There are 5 ways to turn a row about zero (a turn may also mirror it). The second row of each pair is the first, turned, with some noise.
Known pairs, each followed by its turn:
[-27   0 -36 -30]
[ 10 -25  26  38]
nog

[ 13   5  17 -19]
[ 25 -14   4  13]
kikad

[ 27   2 -30 -31]
[-11 -28  41  -6]
nog

[ 38 -16   9  -4]
[-11  15  19 -35]
nog

[-3 29 23 23]
[-17  -2 -24  35]
kikad

[  5 -16 -18  23]
[-27 -18   8  11]
Ser

[28 36 33 34]
[ 20 -26  49 -29]
pon

[-29 -26 -23 -22]
[ 12  32  17 -28]
kikad

[-21  27 -28 -38]
[48 -3 31 -6]
Ser

[-34 -12 -23 -35]
[12 -5 29 48]
nog

[ -9 -37 -21  30]
[17 27  4 41]
pon

[ 11  30  32 -18]
[ 11  43 -22 -11]
lupi

[-11  28 -27 -28]
[-10   5  47  10]
kikad

[ 11  34 -31  14]
[-30 -17  28  12]
pon

[ 32  -6 -10 -18]
[-22  28  12 -16]
pon

[ 13 -14  28 -24]
[-19  27  15   2]
nog

[  6 -36  11  -2]
[-25 -19 -12  -6]
lupi

[-14  -4   0  27]
[-21  12 -19  -2]
kikad

[  1 -24  -4   8]
[-10 -23   2  -1]
lupi

[ 29 -31  -7   3]
[ -5 -37 -24  -8]
lupi

[-28 -37  10 -38]
[ 37 -33 -45   5]
Ser

[-33  13 -18   6]
[ -8 -26 -18  21]
pon

[ 16  19   1 -30]
[24 22  6 12]
Ser

[  4 -20   9 -29]
[ 19  -4 -20  21]
Ser

[ 35 -22  37 -23]
[-15   2 -49 -29]
lupi

New pairs. What belongs after each?
[  2 -28  36  28]
[ 14   7 -49  -7]
kikad

[-32 -31 -19   4]
[-23 -21  36  -3]
lupi

[ 29 -26  -5  34]
[-45  -7   0  26]
Ser

[ 13 -30  34  23]
[-35   6 -42   2]
Ser

[ 31  34   0 -21]
[-46 -22   4 -12]
nog

[ -9 -29 -35 -12]
[  4 -37  20 -18]
lupi

[ 30 -21 -27  -1]
[ 14  -9  34 -26]
nog

[ 35  15  35 -12]
[  4   1  18 -43]
pon

[ 21  35 -36 -24]
[31 21 49 19]
Ser

[-34  -2 -38 -19]
[ 14 -11  48 -16]
lupi

[ 10 -27  11 -35]
[ 18  -3 -30  27]
Ser

[ 1 -7 -3 15]
[ 9  7  9 13]
pon

[-22 -18  17  33]
[-32 -21 -18 -25]
Ser

[33  1 14 38]
[ -3  -6 -36  35]
lupi

[-30 -23 -27  18]
[-15 -48   9  -6]
Ser

[36 -5 37  9]
[-17   7 -52  -1]
lupi

[-23 -11 -28  -4]
[-12  -4 -26  32]
pon

[-26 -11  -4  15]
[-10  29 -10  -8]
kikad

[ 23 -34  -6   8]
[-23  -9 -13  29]
Ser

[ 26 -20 -12  38]
[ -5 -35 -22  28]
lupi

[30 18 29 35]
[ 23  -9  47 -20]
pon

[ 7 29 24 28]
[-25  35   3 -29]
Ser

[ 26   3   3 -38]
[-27  16  -4 -31]
pon

[ -7   9 -30 -32]
[ 2  8 45 -5]
kikad

[ 30 -17  23   7]
[-11  29   2 -32]
nog

[-29 -16 -36   8]
[ -8 -27  43   2]
lupi

[-5 25 -6 12]
[11 11  7 22]
lupi

[ 4 17 30 -4]
[ -9  32 -17   3]
lupi

[ -4  20 -33 -22]
[-14   3  39  -1]
kikad

[-37  17  -8 -31]
[-15 -29 -43   1]
pon

[ 12 -30 -18 -28]
[ 24  -3  24 -35]
kikad

[ 26 -33   7  15]
[-17 -32 -30   2]
lupi

[ 30  12  -1 -15]
[ 26   3 -28  -9]
lupi

[ 7  1 27  2]
[ 14  -6 -15  15]
kikad

[  3 -34 -25 -30]
[ 21   6  24 -38]
kikad

[-9 31 10 21]
[ 12 -37  17  -2]
pon

[ 18  -9  22 -38]
[ -1  11 -28 -40]
lupi

[ 20 -35 -21  11]
[-15 -15   0  33]
Ser

[  7  19 -38  13]
[-7 -7 44  6]
Ser

[ 33  -5 -17 -21]
[ 28 -26 -20 -21]
lupi

[ 25  26  -6 -28]
[-39 -26  16  -4]
nog

[14 36 15 13]
[-30 -14 -28 -14]
nog

[-1 38 35 36]
[-15   3 -59 -13]
nog

[35 14  9 27]
[  3   4  44 -14]
pon

[ 18  15 -38 -23]
[-16 -25  45 -15]
kikad

[ 38  19 -27 -17]
[-11 -40  32  -9]
kikad

[-37  18 -27   8]
[ 22 -29 -19  33]
nog

[ 36 -11 -38  -2]
[-38  32  23  12]
pon

[-29 -36  35   7]
[ 54  11 -30  -1]
pon

[-36  -8  -7   4]
[-17  -1  38   3]
lupi

[ 30 -20  38 -11]
[ 37 -23 -26  -3]
kikad

[ 38  21  -9 -18]
[ 5 38 19 22]
Ser

[ -1  31 -31 -24]
[-48 -16  -8   3]
pon

[-37  39 -13 -30]
[-25 -42 -32  -3]
pon

[ 11 -12   0  15]
[ 6 13  9  7]
pon

[-14  38  25   2]
[ 1 49  1 11]
lupi

[19 36 31 35]
[ 18 -29  48 -22]
pon

[-33  27  12 -29]
[15 27 28 33]
kikad

